There are 2 nested groupings, the coarsest first. Each group lies inside one group of the grouping before and may be the whole of it. The rows also spread widely along 3 directions, which tell nothing about the answers.
(in the rows, 128 means zero)
Known rows, each followed by its group in each grouping:
[164 123 137 116  80 166 140 115 163 196  76 107 132 150 159 126 137 161] | fopem Mene
[131 130 147 118 103 102 121 144 141 133 162 130 121 127 113  91 142 144] | fopem Dukup
[114 121 160 113 169 120 103 130 124 104 151 120 109 111  98 143 129  81] | Ber bel
[179 130 138 136  67 121 117 140 141 153 170 129 157 131 148  56 115 209] | fopem gef
[123 126 143 165 115 122 150 142  93 111 132 145 131 152 149 129 107 162] | zalaf vele
[111 133 143 128 169 144 150 114 110 149 100 128 115 155 123 145 136  88] | zalaf Pamok
[116 136 153 108 157 136 127 130 135 140 126 118 131 113 132 142 114 100] | Ber Lisoz
[129 132 120  93 130 150 114  90 169 174  69 122 128 145 136 132 154  82] | kepe Nif
[138 109 139 140 133 131 166 131 107 139 117 143 134 152 161 129 108 154] | zalaf fevun
[141 125 150 107 139 137 101 106 116 116 119 152 126 153 131 129 123 107] | zalaf ges
[143 148 112 126 122 150 132 130 137 167 115 127 146 147 145 133 128 125] | kepe Zuno
[122 113 160 115 161 125 127 147 121  97 185 117 124 134 119 128 113 110] | Ber dito
[100 150 156 155 130  93 164 155 116 129 157 117 113 112 127 138 133 144] | fopem Dukup
[133 128 146 139 141 139 127 124 117 123 158 139 122 153 117  96 128 116] | zalaf Pamok
[117 129 144 163 171 132 165 149  89 124 157 127 113 153 131 146 120 134] | zalaf Pamok
[112 122 153 111 162 123 102 123 123  99 144 126 110 117 109 145 121  92] | Ber bel
[120 131 144 143 156 149 159 128 113 163  82 124 107 159 152 152 126 120] | zalaf Pamok
[121 131 149 135  79 102 111 152 134 129 194 134 129 130 107  67 127 164] | fopem Dukup
[107 136 151  97 187 122 107  99 103  98 127 152  90 143 109 167 154  57] | zalaf ges
[101 126 154 148 187 110 187 168  84 105 164 107 115 128 147 186 113 123] | Ber dito
[154 103 139 123 122 140 136 112 114 146 112 147 129 158 143 108 104 133] | zalaf fevun

New rows, each followed by its group in each grouping:
[104 151 158 122 128  79 130 142 130 127 171 133 100 119  92 113 141 115] | fopem Dukup
[138 108 151 115 158 125 127 136 118 120 165 126 127 128 122 136 120  98] | Ber dito
[130 132 151 151 139 123 123 143  93  97 187 151 113 157 146 123 116 147] | zalaf ges
[132 140 146 142 126 120 117 149  83  89 191 158 118 149 131 108 124 142] | zalaf ges
[150 101 144 104 109 158  77 122 140 119 129 127 131 123 119 105 114 125] | Ber bel
[125 130 137 149 145 153 158 135 113 157 100 138 123 170 165 147 109 132] | zalaf Pamok
[ 97 121 154 134 188 128 140 122 107 118 161 130  98 151  99 130 129  82] | zalaf Pamok
[114 118 153 143 168  98 162 135  85 111 169 128 124 133 123 131 118 128] | zalaf fevun
[104 131 143 149 166 121 152 146 114 128 149 105 124 111 145 154 102 122] | Ber Lisoz
[119 133 152 139  85 105 137 155 132 132 174 123 126 137 122  82 128 160] | fopem Dukup
[138 110 153 137 130 134 139 113 108 140 115 135 129 154 146 125 108 144] | zalaf fevun
[111 131 145 128 157 131 126 149 124 125 148 120 129 107 139 142 104 128] | Ber Lisoz
[131 109 155  82 174 136 122 113 134 118  98 126 122 126 122 170 126  65] | Ber dito
[ 96 145 151 146 188 125 174 127  95 138 122 129 100 144 127 171 129 102] | zalaf Pamok
[121 133 136 134 165 139 134 121 117 142 111 140 113 155 126 136 120 103] | zalaf Pamok
[ 96 125 152 169 183 105 193 152  65 106 165 130 106 138 134 166 105 131] | zalaf fevun
[145 129 148 134 140 135 123 128 116 143 135 147 119 165 122  98 125 120] | zalaf Pamok
[133 136 161 126 146 134 127 128 102 114 123 147 123 155 150 140 126 122] | zalaf ges
[140 129 143 126 147 147 147 121 125 149 103 140 109 170 136 127 113 112] | zalaf Pamok
[160 121 139 142 103 145 110 127 104 128 122 149 139 167 176 100 115 161] | zalaf ges
[152 104 145 111 123 153 117 121 149 145 121 124 139 154 157 114 102 120] | Ber dito
[117 127 148 144 145 123 131 136  82  93 169 142 122 151 144 128 114 138] | zalaf ges
[ 99 127 158  99 182 108 124 135 127 102 163 132 114 108  91 150 124  75] | Ber Lisoz
[126 116 149 123 152 110 149 118 106 126 135 140 116 145 125 135 123 116] | zalaf fevun
[115 141 161 103 179 127 116 120 145 122 117 119 120 103 116 148 130  62] | Ber Lisoz
[144 126 123 115 111 154  97 121 161 150 124 129 141 143 130  90 146 122] | kepe Nif
[128 117 143 136 147 129 156 122 101 133 126 133 118 151 132 129 118 134] | zalaf fevun
[144 124 122 127  91 143 111 125 155 141 151 126 152 145 134  78 142 143] | kepe Nif
[138 112 150 128 153 127 148 110 109 140 100 143 125 156 139 146 117 121] | zalaf fevun
[122 120 157 112 151 123 121 133 140 128 139 131 116 115 118 130 111 101] | Ber Lisoz
[144 117 143 122 148 125 124 103 113 128 130 143 125 143 108 118 124 100] | zalaf fevun
[132 143 151 115 138 130 142 125 132 158 133 110 103 129 105 151 163 116] | fopem Mene
[112 117 155 138 173 101 160 124  83 112 141 137 107 145 118 154 116 109] | zalaf fevun
[118 113 147 130 144 134 139 145 114 114 169 112 138 139 146 134 110 120] | Ber dito
[141 118 137 130 126 145 113 126 119 133 154 150 119 163 104  75 126 126] | zalaf Pamok
[109 135 149 172 161 126 170 158  73  96 162 150 119 148 168 164 113 148] | zalaf ges
[142 116 136 107 103 169 115 121 164 178  64 113 152 131 179 125  96 140] | Ber Lisoz
[130 130 159 131 130 133 157 130 133 161 119 106 112 125 129 168 148 134] | fopem Mene
[ 91 140 152 158 188 127 180 151  80 123 153 126 103 149 118 159 127 116] | zalaf Pamok
[149 108 144 107 110 142 114 126 137 134 133 131 143 146 146 107 104 117] | Ber dito
[107 129 153 150 173 120 144 138 104 112 173 134 105 147 107 129 124 102] | zalaf Pamok
[121 138 145 123 108 108 130 131 137 144 136 135 119 128 107 106 146 136] | fopem Dukup
[137 130 155 121 152 130 106 114  98 101 138 154 114 153 130 133 129 107] | zalaf ges
[ 89 137 136 169 196 118 178 150  90 114 170 128 113 153 134 153 113 131] | zalaf Pamok
[119 131 130 131 106 150 142 127 159 177  74 120 148 156 170 131 136 142] | kepe Nif
[180 125 145 101  70 134  94  94 165 150 142 126 158 134 119  60 135 163] | fopem gef
[126 125 157 127 147 133 131 126  96 126 123 153 124 154 152 140 109 132] | zalaf ges
[131 120 143 143 114 134 134 135 102 130 110 154 131 160 141 121 113 138] | zalaf vele
[147 126 147 112 129 166 105  97 143 149  95 148 122 162 115 101 129  90] | zalaf Pamok
[139 131 145 140  96 130 148 143 140 162 133 104 125 136 143 137 130 173] | fopem Mene
[126 131 151 144 148 129 125 145  83  93 176 149 120 156 140 126 121 136] | zalaf ges
[126 109 146 110 154 131 127 141 119 107 163 129 119 132 124 137 111 104] | Ber dito
[123 127 141 120 135 138 110 137 142 142 121 127 134 124 131 132 112 109] | Ber Lisoz
[146 131 143 144 132 144 121 143  92 111 133 147 126 164 169 118 114 153] | zalaf ges
[148 121 151 117 122 132  95 114 117 101 160 161 129 171 130  90 124 120] | zalaf ges
[108 129 145 129 162 123 135 155 124 120 152 124 129 110 129 142 109 113] | Ber Lisoz
[102 133 160 102 190 112 118 122 135 114 138 126 100 106  92 158 132  58] | Ber Lisoz
[121 127 154 120 106  98 122 123 153 139 137 125 119 125 106 100 147 114] | fopem Dukup
[135 128 123 108 121 148  96 117 149 140 146 128 132 144 117  92 149 122] | kepe Nif
[165 128 149  81 103 139  77  85 171 148 129 110 123 129  70  96 163  95] | fopem Mene
[128 123 149  84 165 146 106  79 145 146  93 136  96 154  88 133 146  43] | zalaf Pamok
[116 126 149 122 153 139 133 128 133 132 130 121 138 130 148 134 107 129] | Ber Lisoz
[150 115 116 124  91 149  91 125 171 165 132 125 155 149 143  77 141 145] | kepe Nif
[140 145 158 113 138 105 142 117 131 149 135 117 131 126 117 123 143 123] | fopem gef
